The rows of a group lie close to one hidden flat surface of 12 dimensions, which passes through zero. Surfaces can cross.
Some rows, each with its group after it:
  8   3 -21 -22 -16 -15  37   3 -11 -20 -28  22  50 -10 -31  53 -58 -> kip
 -3  58 -19   2 -10 -18   0   2 -35   5 -25   5  20   3  -1   9  35 -> nubu
  8   1 -34  11 -53 -27  37  10  17   9  -4   1  -8 -10 -19  -8 -14 -> rogal
-32  18 -14  -4  30   8 -26  45  13 -15  -8 -21 -12  14 -25 -41  13 -> kip
 18 -20  28  -4  21 -30   1  -7 -14 -35  -5  40  51 -14 -39  -4  36 -> kip
-20   9 -30   2 -25  16  24 -18   9 -22   6  22 -13 -16 -19 -16  -6 -> Tumug
-41  -6 -93  12  16  17   4  21  54  18 -31  -1  19 -52   3 -23  14 -> Tumug
-11  -4 -31 -35  35 -23 -12  50  -1  36  34  28 -22 -24  28  42 -22 -> rogal
 23 -33 -37  12 -22  42  12  -2 -31   1   9 -23 -37   5  -9   5 -41 -> rogal
  3 -14  47   3 -33  -7   7  -5 -30  32  14 -11 -15  27  -9 -37 -13 -> kip
-30 -20  42  -5  39 -22  14 -37   5 -21 -33  26  33 -12   1  12  29 -> nubu
 26   1  -9 -28  17 -29   7 -13  -5  13  44  13 -16  31 -14  -8 -15 -> Tumug
  1  -8  22 -20 -14 -31   5  16 -23  -9   8  10  11  -1  24  33   6 -> rogal
  3  11   1 -11  -1  21  -9 -28 -18  33 -15 -27  -7  -2  -1 -19  17 -> rogal
  7 -21   1 -21 -14  -9  24 -10  12  -4  18   1  -2   7 -13   8 -11 -> Tumug
-12  12   4  37  11 -23  22 -18  28  -8 -18 -17   5  36  50  43  -6 -> Tumug
 -9  -5  25  48 -19 -12   4   0  -1 -15 -22   2  11   8  11 -29  -7 -> kip
 -9 -24  15 -22  14  -7  -7  25  -8 -25   7  21   0  -9  -5  17 -42 -> kip
-21  30  15   5 -35  23  -2   5  -1 -33   2 -32   4  34   6 -15   5 -> Magu
  1  59 -33  -6 -17 -26  12  18 -20 -27 -23   3  -2  22 -10  17  -9 -> Magu
 33  28  46  14 -50   0  -8  21  36   4  29  -2 -34  11 -46   9 -14 -> rogal
-18  10   6 -18  24   9  -5   2  15   6  41  12  -9  10   7  24  22 -> Tumug
-16  59 -26  27  -8  34 -31  22 -13   4   7  28  30 -21 -10 -34 -12 -> Magu
 34  32 -23 -20  41 -31 -18 -25  18  48  -2 -21   3  18  12 -10  41 -> Tumug
 22  -2  21 -14   0  -4 -20   4  -4  -3 -30 -44  -7  13  23  15   1 -> Tumug
 -7  25 -10   6  45 -17 -11 -10  75  32 -21  -6   3   1 -10 -17   4 -> nubu
 -8   1  26  26 -36  33  -2  13  16 -29  20 -43 -40  31  21  17   5 -> kip
 39 -24  30 -33  56 -23 -47  11 -21  -3   1  -7 -75  -2  48  41  11 -> Magu
  3 -23   6  31 -17   6  13  -4  -7   0  14  23  10   1  -4 -17 -30 -> rogal
 38 -11 -27 -29 -21  17  -6 -37  24  31  -3 -16 -29 -38   0  -7  19 -> kip
-14 -12  36  34   2   4   4  57   5  40   6 -31  -1  21 -20  50 -27 -> kip
 17   9  11   2  18   4 -22  -1 -33  24  -5   2   6 -17  20  17  47 -> kip
  5   5  11 -33  13   4  -2  -6  -9 -11  21  13  30  -1 -35 -19  13 -> Magu
-47  31 -19  16  28 -23  27 -24  18  39   8  30   8  19 -17 -44  21 -> nubu
 -2 -21  10   7 -30  15  11  11 -25 -46 -16  35  -4 -37  -9  28 -44 -> Tumug
 48   0  -5  -2  -8 -16 -17  -4   7 -16 -14   9  -1 -18 -17 -22 -10 -> rogal
-15   3 -15  -7   2   6 -16  -3  11  -3 -21 -25 -14  -5  31 -20  17 -> kip
  2  10 -46   3 -13  41   4  35 -31 -18  21  13 -24 -34 -41  23  28 -> Magu
  9 -45  42 -35 -39  30  13 -13 -18 -24  51   1 -24   1  -6  18   9 -> kip
  2  15   6   9  -8 -11  25 -28  -2   9  16  -8   6  38 -22   4  40 -> Magu
-11  -2 -25  21  35 -39  26 -31  46   2 -22  15  28  12 -10 -18 -17 -> rogal
-30  -1   4 -39   5  41 -20  19  25 -39 -34 -42 -15 -25   6  36  29 -> nubu
-16 -15  12  10  37 -21   0  -3   9  -3   9  18  20   8  20   7  -6 -> nubu
 11  21 -17  26  -6   2  13  -8 -12   0  26  32  -8   5 -15  10   1 -> Tumug
  3  17   3   0  -8   4   6 -17  -5 -52 -20  10  15 -16  -4  25  36 -> Tumug
 30  -3  13  29  -8 -11  17   7  35 -31  24 -12 -40  37 -47  33  -8 -> Magu
-16 -62  20  -6  18 -13  18 -37 -24 -17  -2   6  -4 -11  19 -26  59 -> Magu
 21   6  46 -21  -4 -28  10 -26   7  -9  43   6   6  53 -45 -22   1 -> Magu
-15  -9  12  12   0  12 -11   4  30 -16  21   8 -14   5 -11 -49 -16 -> Magu
-54  41  16  28   1  -8  27  23 -15  21  -1  27  34   1   8  57  10 -> nubu
-23  13   4 -66  17 -18  11  17 -17 -33  14  11 -62  21 -26  25 -16 -> nubu
-27   6  23 -58  -1  23 -22   8   8 -14   2  14  -1 -44 -36 -25  18 -> rogal
 19   9  -5  51  21 -26 -11  -7  50 -14 -25  15   4  -8  -1 -23   6 -> kip
-39  18 -64  49 -13  42  11  31  13   0 -15  -9 -21 -27   5  13  16 -> nubu
-29   5 -10  -5 -38  15  25   6 -16   0  -3 -30  -4   3  16  30  25 -> rogal
-17  14  29  24   3 -23  21  -4  13  33   3  14   4  27   6  39 -19 -> nubu
  7 -18  14 -19  14 -25  -6 -37  11  15 -50  10  83 -39   5 -33  22 -> nubu
 10 -12  27 -10   3 -11   1 -42 -34  32   0   5  40   4  15 -34  27 -> nubu
  5  23  14 -38  -8  11 -16   2   5 -12  -9 -27  46  11   4  20  -5 -> Magu
 16  -4  -5  -3  14 -50  19 -16 -46  30  -1  39   1   4  19   7 -16 -> nubu
 33  39 -12  22   3  30 -25 -34  -4  14  14 -41 -44  53 -10 -38  22 -> rogal
-22  18   4  13   7  12  -6 -11 -25  46 -14   6  34 -21  25   8  55 -> Tumug
 -6  39 -43  23 -36 -13  27  -1   6  22 -49 -20  -3   6   9   5 -16 -> Magu
-21 -28  14 -26  49  23 -13 -14  -7 -26  16 -10 -14  31  13 -21  -9 -> rogal
  8  17 -36  21  24 -17   4  -2  48  -4   0  -3   6   6   9  29  10 -> Tumug

New rows, each followed by its group:
 16  25  37 -20 -25   5   6 -40  31 -22 -21  30 -34 -33 -26  28 -10 -> Tumug
 20   2 -24  17 -34 -11  13  24   7 -32  -3  24   0 -29 -45   6  -3 -> rogal
 21  27  39  36  -8 -35 -13   7 -14  30 -10  33  37 -17  26  34  24 -> rogal
-17  42 -14  36  12   0  17 -12 -25 -57  23  -4 -35  76  37  30   6 -> Tumug
 45  24   5   5 -26   7 -26  -2   6  20   1 -25  15   2 -15 -13   5 -> nubu
 11  -8  -9 -28  19  -3   3 -15 -22 -23 -12 -13  22 -13 -10  21  67 -> Magu
 -9   8  -7  20  -8  16 -10  22  28 -52  11   5 -37   9  -5  -9 -34 -> kip
 46  -3   4 -11 -22  28 -55  54  16 -39  16 -43  14  -1  23  29 -19 -> nubu
-17  -8   9  -8  17 -49  23  39  55 -10 -49   7  27 -12  20  85 -65 -> nubu
 39 -10  41   9 -37   2  -6   1  11 -64 -30   4 -26  -6 -31  11 -50 -> Tumug
-33  33 -19  20 -11   5   9   7 -19  -6 -16  -5   5  23   2 -33  -4 -> kip
  1  32 -52 -11  36  21  -2 -15  -3  68  -8  14 -14 -23 -49 -30  14 -> rogal
 40   5 -14   4 -10  -5 -21   5  -8 -49 -20  -4  19 -10 -59 -69  20 -> Tumug
 -9  -7 -16 -42  33   4  26   0  25   7   5 -29  52   4 -60  33  57 -> kip
-23  12  21 -17  -4   5 -25   8   2 -70 -21 -10  21   7  22 -25  -1 -> Magu
 29 -25  32  -9  -8   6 -12   0 -14  46  25 -11 -18  -4 -13   1  20 -> kip
  7  26 -22  -5 -24  10  -6  11  13  -9 -13 -10 -11  -5 -18 -15 -28 -> Magu
-11  -4  15  27  12  17  -5 -26  18  23  28 -21 -29  24   8 -23  36 -> Magu
 20  25 -19  49 -19 -12  -4  16  29 -34 -24   3 -36   6 -21   4 -16 -> Magu
 41  39 -28   5 -11  18 -12  -9 -56   0  15  14 -14  -2 -20   9  33 -> Tumug
 -1 -10  10  31  -7  19  -4  35   3  33  29  16   1 -13 -33 -12 -21 -> Tumug
  6 -31  16  21  18 -46  19 -37  45 -18 -24  -9  23  21  12 -12  22 -> Magu
  4 -19  11 -16  38 -15  -2 -19   9  18  42  28 -21  20 -13 -38 -21 -> nubu
-10 -17   2   2 -35  29  15   8 -86 -24   0   5 -16 -20   5  34  43 -> Magu
 16  -7  -2   8  -4   8  -5  -5  -2 -28  14   9  -8   3 -22 -25   8 -> nubu
-25  10  13  -9 -32 -11  21  -5 -51 -10  -1  15  13   7   3  -1  -4 -> Magu
  2 -14 -25  -6  -6  10 -14  23  -6 -17 -11 -29  -6  -6  -6 -19  -3 -> Tumug
  0 -31 -34  14 -12  31  -4  -3 -18 -15 -25  -7  29 -47  22 -11  20 -> nubu
 -9 -14   0  17  25   7 -34  27   3  -5  22  33 -33 -27  11 -33  -1 -> kip
-25  -3 -14 -20  -8   0  10   0  -5  43   0  -4  20 -16  16 -12  -9 -> nubu
-11  16  -1 -50  18  -4  -5   5   6  21   2  -1 -23   1 -17 -10  -6 -> nubu
 16   7  -3  29  -2 -26  18 -17  -2 -10 -19   1  13  28  14  12  -8 -> Tumug
-11 -16 -36 -25   9 -45  18  20 -15  59  15  36  22  -8  36   0 -64 -> nubu
-25 -13  34   9 -20  -8  22 -20   2  77  -7  -5  51 -18  15  -1  27 -> Tumug
 21   4   4  13 -19  -2 -31  43  37 -35  17   1 -21 -13  11   0  -2 -> rogal
  5 -29 -14 -18   8  12 -15 -10   1  19  -5 -11   4 -20  15 -25   2 -> nubu
-19  -2  21  13   8  25   6   3 -55  25   9   2  14   1  21  45   5 -> rogal
 -2  21 -49  13 -55  10  34  -9  68  43 -32 -48  36   3 -29 -18 -29 -> Magu
 20  -9   1  24 -35 -14  13   6  -7  16 -12  -2  23   0  14  24 -29 -> nubu
 16  12 -45  14 -16  21  -7  28   5 -45 -14   2 -46 -32 -31  -4   8 -> Magu
 -9  23   6 -38  56 -21 -11 -11 -35 -78   4  72 -12 -11  10  30   4 -> Tumug
 24  14 -22  16  36 -11  10 -12  -2  20 -26   6   7   0 -11  32  -9 -> rogal
 11  -9  45  -5  19  24 -19  -7 -25  35  34   3 -33  -3   6  25   2 -> nubu
-34 -32  47   5 -16  -7   5  20 -28  44 -24 -47  -6  28  73  37 -26 -> kip
 34  -6 -10  17 -22  -2 -16  29  -1 -26 -40   3 -31 -37   5  34 -42 -> Magu
  0  -3  -5 -25 -15  36 -24  -8 -28  12   5 -36  -2 -10  16 -18  32 -> nubu
 30  50  25 -12 -23 -21   9 -18 -28  12   5 -14  35  44 -22  19   6 -> Magu
  9  -1  11 -30 -25  19   7   1 -21 -45  15  -3  -8  13  -7  33 -31 -> kip
-18   3  -5  30  18 -18  12  -8 -12 -42 -32  44  -4   0  18   8 -48 -> Tumug
  2 -41  -5 -31  25   6 -30  -2  26 -19 -12   7   0 -44   4 -31  -4 -> Magu
-55  -8 -35  -9  -2  31  -8  49 -28 -33  -3 -16 -55 -14  46  31   1 -> Magu
 -5   1  40  -3   3  12 -20  21  -4  26  32 -22  -5  19  11  17  20 -> Tumug
  2 -17   0  13   3  30  -6  -6   8 -10  -5 -15 -10   1  -9   0 -14 -> rogal
 16 -33  24  11   2 -13  -2   7  20  24 -15 -18  14  -8 -13   8  12 -> kip
 29  65 -35  35  26   4 -20  16 -10 -26  -2  32   9  -5 -16  30   3 -> kip
 -7  42 -26 -15  30  -3 -19  38  -8 -40 -10  33  39 -13  -4  21 -10 -> Magu
  6  -6   1  17  -6   1  15 -24 -32 -18  -7  -1  17  16   5  -5  10 -> rogal
  1 -52  26 -28  -8  -4  12  -8 -13  -8   1   9  20 -28 -13  -9  19 -> kip
 21  33  -6  26 -27 -30   1  20  20  43  25  25  53  11 -17 -28 -39 -> nubu
 -5 -33  35 -50 -11  18  -1  -4 -40  13  -3  -1   8 -25  -3   6 -20 -> rogal
 -7 -30 -24 -11 -13 -27  32 -23 -11  25 -25   6   0 -17   9 -11 -23 -> nubu
  9  19  12  12  19 -12 -10  13 -28 -34  -2 -20   4  32  37  56  37 -> rogal
